The same things were measured in two ways. Each way mixes the same 9 hidden numbers, adds some noise and spreads widely along 5 directions of its own, which tell nothing about the thing.
Some things both ways: the first way, then the second way.
-101  -203  -1  50  -139  -44  -93  150  86  87  18  -165  0  45  193  61  -189  -57  -35  -268  -47  186  298  -39  -71
74  -172  -2  -100  79  62  9  164  232  -4  159  -212  -52  -15  212  119  -12  15  -85  29  -124  -33  -275  511  -65

36  -27  30  33  0  -39  42  -78  -2  11  50  -62  -149  -38  4  -137  84  59  94  144  46  115  53  150  -238
-21  -56  23  -307  -314  33  -192  -134  -467  -111  87  181  27  -80  173  -37  35  291  -54  45  160  336  -190  121  40

80  49  82  -53  -48  -47  -75  148  266  -6  -14  -203  -209  20  -69  -69  96  184  72  -16  -211  149  -18  81  -68
116  -141  -133  -18  125  3  -215  144  59  17  53  101  110  106  -221  139  -81  -38  -127  -31  -55  -79  -152  334  73

5  74  -103  21  51  -70  107  -301  -211  203  35  -4  -63  -6  -19  -194  150  -133  -53  295  233  11  -154  -108  196
94  -100  -130  -168  -99  178  248  82  -51  -14  160  75  138  -44  152  58  34  118  72  -81  -191  66  -121  186  12

40  -51  -17  140  57  -165  27  -228  -164  231  -62  18  -73  37  236  -47  -28  22  -359  -2  397  87  60  -163  347
174  -34  3  -101  -206  21  -73  56  -272  -38  162  160  -9  133  23  -69  163  146  -141  80  40  185  -23  119  14

235  165  165  -99  167  121  13  103  452  169  122  -147  -17  -221  -188  -92  37  111  206  98  -358  -61  46  338  -203
172  -104  -172  -184  -85  109  67  54  -152  18  211  390  195  64  93  119  37  40  -160  15  -84  257  -52  36  91

-109  -224  99  172  -243  -7  -25  232  19  27  -146  -325  -9  -54  42  62  199  -8  53  -300  -42  122  203  -99  -43
133  -16  -32  -175  213  41  77  52  280  -97  178  118  253  -154  -96  169  1  29  145  24  -295  -131  -40  74  -61

94  138  111  -117  -82  118  -74  0  223  167  153  -279  -14  -246  182  -207  123  19  125  54  -149  88  230  250  -165
48  -166  -69  -72  -119  34  -174  -2  -362  11  92  216  6  333  -210  -38  100  4  -254  3  132  161  -20  264  332

-5  48  48  -74  -128  42  67  -29  -71  118  23  -276  -141  -112  261  -229  358  188  189  130  -63  57  330  285  -255
41  -29  148  -103  75  91  -46  -24  67  -12  49  -113  81  -166  -78  13  46  77  1  46  -106  -54  -199  194  -101

180  212  122  -178  -36  -70  41  144  131  114  138  -118  22  -54  264  -224  -31  -85  -62  -94  93  -188  276  393  -41
-1  -96  -133  -73  53  22  -157  16  -62  -13  115  114  102  119  -14  127  2  144  -187  -81  34  -100  -64  425  205

-121  32  118  228  -197  8  16  -85  -175  -79  -149  21  47  -4  -221  175  132  64  74  -198  1  -138  -55  -213  124
210  175  -38  142  -52  -115  48  247  -111  -239  63  -46  -111  -90  -46  -265  -15  275  160  49  -154  -109  20  17  -261

85  172  96  110  -54  -169  23  58  230  -118  -21  -117  -129  -183  -37  -2  -39  52  173  169  -62  40  44  145  -133
118  50  -149  191  338  -58  87  146  62  -66  184  195  65  19  64  125  -55  96  -213  -57  -275  -275  59  160  107

149  -91  27  -70  3  -70  -147  57  194  171  29  -107  -43  53  -19  10  -169  -140  -132  -83  12  29  46  65  49
-68  -315  -27  -310  74  223  -152  -186  -108  50  166  66  161  136  44  315  255  -74  -55  -141  -25  -151  14  338  280

-75  29  1  -118  -35  39  -58  -89  -59  145  59  -47  -78  85  -55  -24  96  158  147  23  -243  -69  72  37  15
43  -86  -115  29  -9  172  -8  -1  -265  42  14  245  110  13  -169  -128  -12  -1  -206  2  29  157  -80  -17  122

-14  80  -115  28  -80  -132  71  -169  -284  167  -59  49  -140  210  164  -149  110  96  -230  9  216  -58  80  17  253
-28  -121  -124  48  181  88  -317  26  17  26  -2  4  84  37  -284  12  -36  9  -178  -44  103  -158  -126  322  91

5  136  40  -30  -119  96  -47  -26  100  49  27  26  86  22  -346  97  -14  -26  203  -43  -338  -187  -43  -13  -43
57  -98  -378  113  169  12  -94  215  157  0  90  33  55  125  -139  -46  -207  47  -176  -63  61  -72  -113  454  116

105  323  -89  -3  65  -101  243  8  94  62  51  -36  -44  -134  20  -229  53  -20  142  310  -3  -100  109  305  -178
-47  25  -224  83  102  116  93  -5  -423  -201  78  526  76  -162  218  -97  -12  156  -223  -12  -85  37  140  -276  132

20  -282  -28  -51  232  -239  10  64  -14  197  -28  3  -216  264  89  -32  -36  110  -279  -58  112  77  -30  -45  246
114  -93  -220  35  138  92  7  140  100  -20  108  148  58  31  -20  -111  -60  -80  -216  70  21  102  -28  133  -1

47  107  99  42  121  -277  130  14  0  -65  -19  -16  -299  17  75  -160  164  224  -54  176  165  104  -116  89  169
282  31  40  -42  -1  -180  -168  20  -203  31  152  -14  -21  182  -34  69  -31  123  -60  -8  -62  38  -58  206  -69

243  -93  54  21  238  -130  -158  29  317  185  -3  38  -199  152  -143  84  -195  231  -278  -81  -51  121  -170  -36  222
181  -177  -9  -99  -101  162  -54  197  -90  -54  86  159  42  7  84  76  167  -51  -83  49  -137  41  -89  76  -117

31  193  59  133  -192  -51  44  -203  -64  -93  -138  -65  -110  -137  -77  69  189  85  106  87  50  -11  -41  -132  43
95  151  -51  203  13  10  42  269  -110  -261  -61  285  64  -133  -158  -217  20  206  -69  53  -179  -219  94  -29  -91

53  -277  105  166  -126  -39  -138  -64  -2  -19  -179  -94  -1  -20  -124  281  -59  -48  39  -174  46  9  46  -161  -90
-49  39  62  -114  31  122  1  -38  19  -225  115  60  75  -214  87  -79  230  217  46  58  -62  -183  92  75  -65

-82  -54  -3  137  -103  -37  136  79  -48  84  -101  -67  103  -27  -79  81  50  -68  63  -108  -42  -123  148  1  -56
94  39  -334  31  200  -59  -67  128  193  -82  238  59  36  -50  72  -73  -155  178  -90  33  60  24  -51  221  -60

-27  -32  41  -23  -80  -142  -53  -13  -98  -11  -46  -112  -261  52  -20  -62  240  203  143  170  -91  33  -24  88  -18
167  19  -147  80  98  75  18  115  -21  86  124  153  180  -44  -221  41  -70  115  -82  -49  -153  -14  -169  60  -5

129  222  106  -70  92  -17  -85  -146  171  5  92  71  -243  -16  -211  -66  46  292  163  228  -219  -12  -220  123  -9
189  -44  -63  -5  -74  28  -67  102  -182  116  62  204  138  121  -118  73  -76  87  -246  -29  -54  126  -193  241  63

-167  3  21  176  -58  -349  61  -36  -289  -14  -117  224  -87  263  170  125  -202  9  -343  -293  357  -170  -13  -237  594
243  30  -17  64  274  -98  -64  45  136  116  179  -41  113  107  -41  220  -51  56  -145  -70  -201  -221  -47  310  -37

Other things, the second way, with their names:
k_74: 4  69  122  90  -60  176  152  167  -72  -191  -112  -19  -19  -330  60  -278  46  161  -18  99  -148  -82  -128  17  -238
k_420: -1  -54  -299  232  55  176  -46  156  -104  -88  68  126  -66  135  -145  -361  144  31  -260  21  199  -96  196  118  91
k_863: 274  -100  40  -70  -355  255  289  337  -117  56  161  -124  13  -129  234  117  167  228  182  -85  -394  17  -369  167  -293
k_754: -84  16  -17  -123  207  162  152  -157  55  -98  198  233  180  -202  122  -44  119  90  -140  84  -67  16  82  -46  105
k_559: 154  196  -47  175  182  -63  185  70  0  -112  177  41  -23  -58  -13  -251  10  153  -81  80  -133  -61  125  -48  -87
k_64: 113  123  -64  47  -107  5  -32  27  -299  -174  159  154  -34  11  6  -232  201  291  -21  41  38  -45  190  -66  -62
k_519: 70  -75  -58  81  318  45  37  69  89  -81  65  -206  -90  -132  280  43  -55  -43  -2  -60  -208  -279  -17  178  -186
k_123: -71  -130  -58  81  49  1  -134  4  -331  -121  -54  60  -132  258  -74  -167  21  -25  -271  -25  115  -99  101  367  296
k_810: 54  27  -76  31  292  169  42  -8  200  81  186  400  368  -73  -214  145  86  50  -343  34  -142  -93  -3  34  170
k_417: -25  93  -10  84  210  122  20  -55  -148  -163  2  518  185  -143  51  -123  113  33  -389  110  -36  -75  256  -195  77
k_800: -41  -151  3  91  321  37  -25  6  -53  -84  7  190  77  260  -331  47  78  -205  -230  -44  -160  -313  178  269  425
k_234: -55  -153  -216  -50  153  165  -283  66  148  -48  51  229  198  -7  -179  60  65  4  -233  3  123  -149  -8  290  114
k_815: 11  -95  22  16  330  125  61  105  331  -67  44  144  171  -36  -112  57  58  -169  -244  76  -194  -223  34  255  94
k_962: 45  -22  -18  -167  248  88  -30  36  611  137  234  -234  252  -235  156  313  -84  224  -106  -36  -123  -186  -366  641  -133
k_380: 2  51  -162  -10  88  34  133  -49  -12  -55  295  19  -5  51  175  -126  89  241  -156  0  66  -6  108  245  142
k_882: 108  -33  53  -17  1  178  71  61  -6  -60  63  113  95  12  -122  -128  229  -19  -95  73  -82  -74  102  45  -37
k_314: -28  -139  -102  -57  259  128  -118  -60  -11  -151  94  261  80  24  39  16  174  -141  -198  30  -3  -168  263  25  114
k_70: 151  -136  -249  -125  119  36  30  65  132  94  283  19  138  144  46  210  -44  45  -48  -115  -103  -18  -103  386  114
k_308: -119  -29  -406  30  365  54  113  -80  -36  -191  199  412  85  -28  134  -158  -93  -4  -251  32  73  52  260  -60  295
k_870: -44  -184  -329  -11  -128  144  -168  -38  -426  -35  102  248  -68  286  -4  -256  93  10  -330  -7  377  238  130  172  296
k_903: 111  140  -76  199  281  -100  -66  123  74  -29  61  110  126  -79  -303  -38  -190  164  -134  9  -159  -149  -123  118  18
k_186: 75  -16  17  -102  115  17  60  -173  -212  -17  248  114  122  156  -31  150  206  120  -11  -121  -172  -201  183  111  251
k_755: 37  91  -174  -38  226  -137  56  26  264  -4  241  -4  128  -17  -102  -3  -256  227  -98  28  -30  78  -203  429  152
k_502: 141  189  92  244  -112  -109  144  349  -55  -256  26  -146  -246  -73  76  -361  28  304  -28  127  -153  -128  -59  255  -228
k_282: 3  -146  -239  25  28  129  -27  158  -63  22  56  175  103  65  -21  49  -96  67  -234  -82  -13  -1  -171  357  165
k_796: -72  -63  -95  -65  68  167  176  42  18  -170  32  145  66  -92  149  -158  42  18  -131  54  -47  -23  65  168  76
k_872: 130  67  89  -2  128  -81  200  14  2  -66  192  -115  -38  -4  -25  -108  -5  89  53  53  -210  -2  -49  131  2
k_760: 227  -12  -262  -60  -1  -25  12  280  137  26  175  183  236  -28  -19  251  -198  244  -7  -105  -234  -30  -268  359  -47
k_355: -70  -124  -213  99  137  136  -63  154  -22  -118  -20  205  19  -55  -56  -153  -71  -28  -269  56  54  13  -78  161  96
k_702: 200  80  -143  84  -199  -125  187  490  -38  -292  94  86  -105  -71  99  -144  -142  321  103  61  -267  25  -189  254  -160
k_152: 126  63  70  102  -84  96  221  286  -115  -218  -96  72  -36  -282  114  -211  -35  124  44  78  -305  -47  -129  -42  -280
k_668: 52  -35  -169  161  -195  115  -340  151  -405  -27  16  268  -31  76  -183  -197  113  222  -328  33  246  96  -89  65  22
k_457: 1  -78  -66  47  -69  200  -7  170  -80  -150  -27  -39  -68  -176  -51  -274  65  62  23  66  -1  5  -120  45  -163
k_974: 153  -21  -162  -14  176  -34  -88  59  112  49  259  56  146  175  -89  202  58  154  -83  -118  -109  -244  41  366  116
k_648: 174  236  -83  325  214  -36  293  312  129  -197  54  177  -18  -263  80  -313  -145  136  -177  167  -249  -49  18  -130  -253
k_982: -86  58  -83  47  277  55  75  -116  -56  -121  100  93  100  -122  -9  -64  6  139  -61  -61  -97  -229  113  62  153
k_204: 20  -56  29  -81  -88  -29  -123  107  -143  -174  5  -101  -73  -72  180  30  -20  215  41  -39  -75  -138  -142  385  -92
k_698: -23  60  -30  22  66  -1  98  89  66  -172  111  -126  -79  -167  112  -195  -50  229  -2  63  -53  -36  -122  259  -60
k_860: 15  -147  -40  -101  -275  251  -50  16  -499  -44  42  181  -6  -94  179  -52  167  143  -74  -30  14  170  -141  -56  -30
k_164: 188  21  -246  -18  -189  52  72  146  -271  -52  103  222  64  4  36  -147  -54  213  -15  -28  -13  189  -52  9  -83
k_63: 31  -32  -74  -63  -135  188  -13  20  -181  82  115  192  179  -41  6  57  79  271  -212  -52  6  66  -191  213  86
k_293: 189  75  -225  -9  261  -173  99  192  487  76  349  -20  112  58  181  156  -253  194  -269  39  -91  56  -209  607  22
k_553: -14  -110  -2  -151  369  -133  -366  -233  21  -43  124  -63  51  69  -120  158  -74  -67  -46  -19  63  -140  10  269  137
k_930: 147  136  -49  334  121  -19  303  318  31  -206  16  -3  -153  -23  -135  -446  -34  27  -88  144  -196  -74  71  20  -97
k_959: 85  45  -114  21  179  -21  215  273  375  -41  234  73  193  -72  -66  182  -128  242  -58  -28  -342  -170  -254  475  120

Some of these things the first way, each followed by its name:
153  -204  295  -201  77  -73  -125  255  93  212  66  -31  157  -17  130  35  -212  -184  -71  -374  7  -418  344  435  -46 | k_380
-203  -35  -162  154  -254  -17  -120  -307  -92  -155  -102  -27  -115  5  -281  251  -133  -70  259  196  -144  249  -172  -530  -33 | k_282
2  100  34  -24  -191  -27  -59  29  -91  168  -38  37  95  123  285  88  -107  41  -179  -394  -13  -350  427  134  180 | k_668
-18  -24  -43  126  -226  20  -37  -45  -60  125  -153  -33  153  114  21  211  -115  -99  -154  -362  5  -93  218  -245  164 | k_234
-32  204  127  54  -195  -46  3  97  85  -62  -3  -49  28  -34  -110  -6  -17  -65  124  -142  -87  -104  23  17  65 | k_760
-155  -483  185  152  -67  -173  -292  52  -102  23  -50  -50  -177  150  -64  148  -72  87  -83  -253  65  157  -46  -105  83 | k_872
-11  -85  6  262  -77  -166  65  -260  -264  19  -222  -10  -43  -53  -41  170  59  -33  -59  60  283  -66  -81  -269  209 | k_64
114  -290  11  139  127  -107  -68  -146  -70  208  -79  22  -111  63  -103  77  -28  31  -122  94  170  23  -43  9  -19 | k_754
108  85  95  25  -147  47  -212  -50  150  142  83  -127  -22  -57  31  -22  -72  -12  -98  -114  -29  75  86  8  108 | k_800
38  -157  230  93  -155  -37  -212  149  272  -154  -14  -237  -137  -125  -222  75  -20  21  191  -101  -127  280  -63  -32  -213 | k_702
-44  148  77  -212  -177  36  -10  119  66  66  140  -113  67  -16  331  -140  -70  -110  25  -283  -51  -104  399  185  -3 | k_123
69  -198  29  67  69  -100  -70  -224  -144  190  -96  -17  -155  99  86  109  1  83  -268  -65  186  38  -54  -226  334 | k_882
59  111  62  -92  -2  -66  61  131  68  205  94  -99  78  -75  93  -146  22  -144  -31  -39  -11  -140  172  195  104 | k_70
-41  200  -66  141  -203  -36  101  -237  -22  -194  -72  -80  -105  -126  -123  -40  84  -20  205  225  36  190  -78  -187  -177 | k_204
-111  -387  -7  160  -15  -231  -89  -152  -353  90  -87  101  -145  283  56  40  -115  -80  -324  -128  408  33  -13  -146  224 | k_698
124  -6  3  -68  63  15  -40  -160  -42  248  -33  29  55  39  -69  127  -9  -36  -24  -8  -105  -275  52  -11  170 | k_420
61  -104  123  -15  172  -234  36  66  40  -26  -36  14  -279  117  -6  11  61  301  18  65  -55  -4  -26  179  -12 | k_648
-37  -128  -14  -88  -64  -15  -60  121  15  206  33  -10  8  204  130  -32  -129  18  -150  -300  -72  -43  248  109  61 | k_355
-42  -4  62  -195  -6  -106  123  146  -12  -14  25  -209  -137  -48  119  -110  259  -26  240  37  -165  -60  135  133  -56 | k_164
-96  27  77  -56  -241  -48  51  130  -159  55  -5  -92  116  12  193  -48  36  -171  90  -240  8  -309  387  225  -82 | k_982
-11  1  54  145  -208  16  -113  -95  -67  136  -94  -82  48  -90  147  155  -33  40  0  -166  -13  -142  263  -2  29 | k_810
-26  -149  28  263  -58  -50  -113  -277  -262  108  -39  122  -10  78  -269  17  11  -30  -81  46  236  -2  -191  -41  87 | k_755
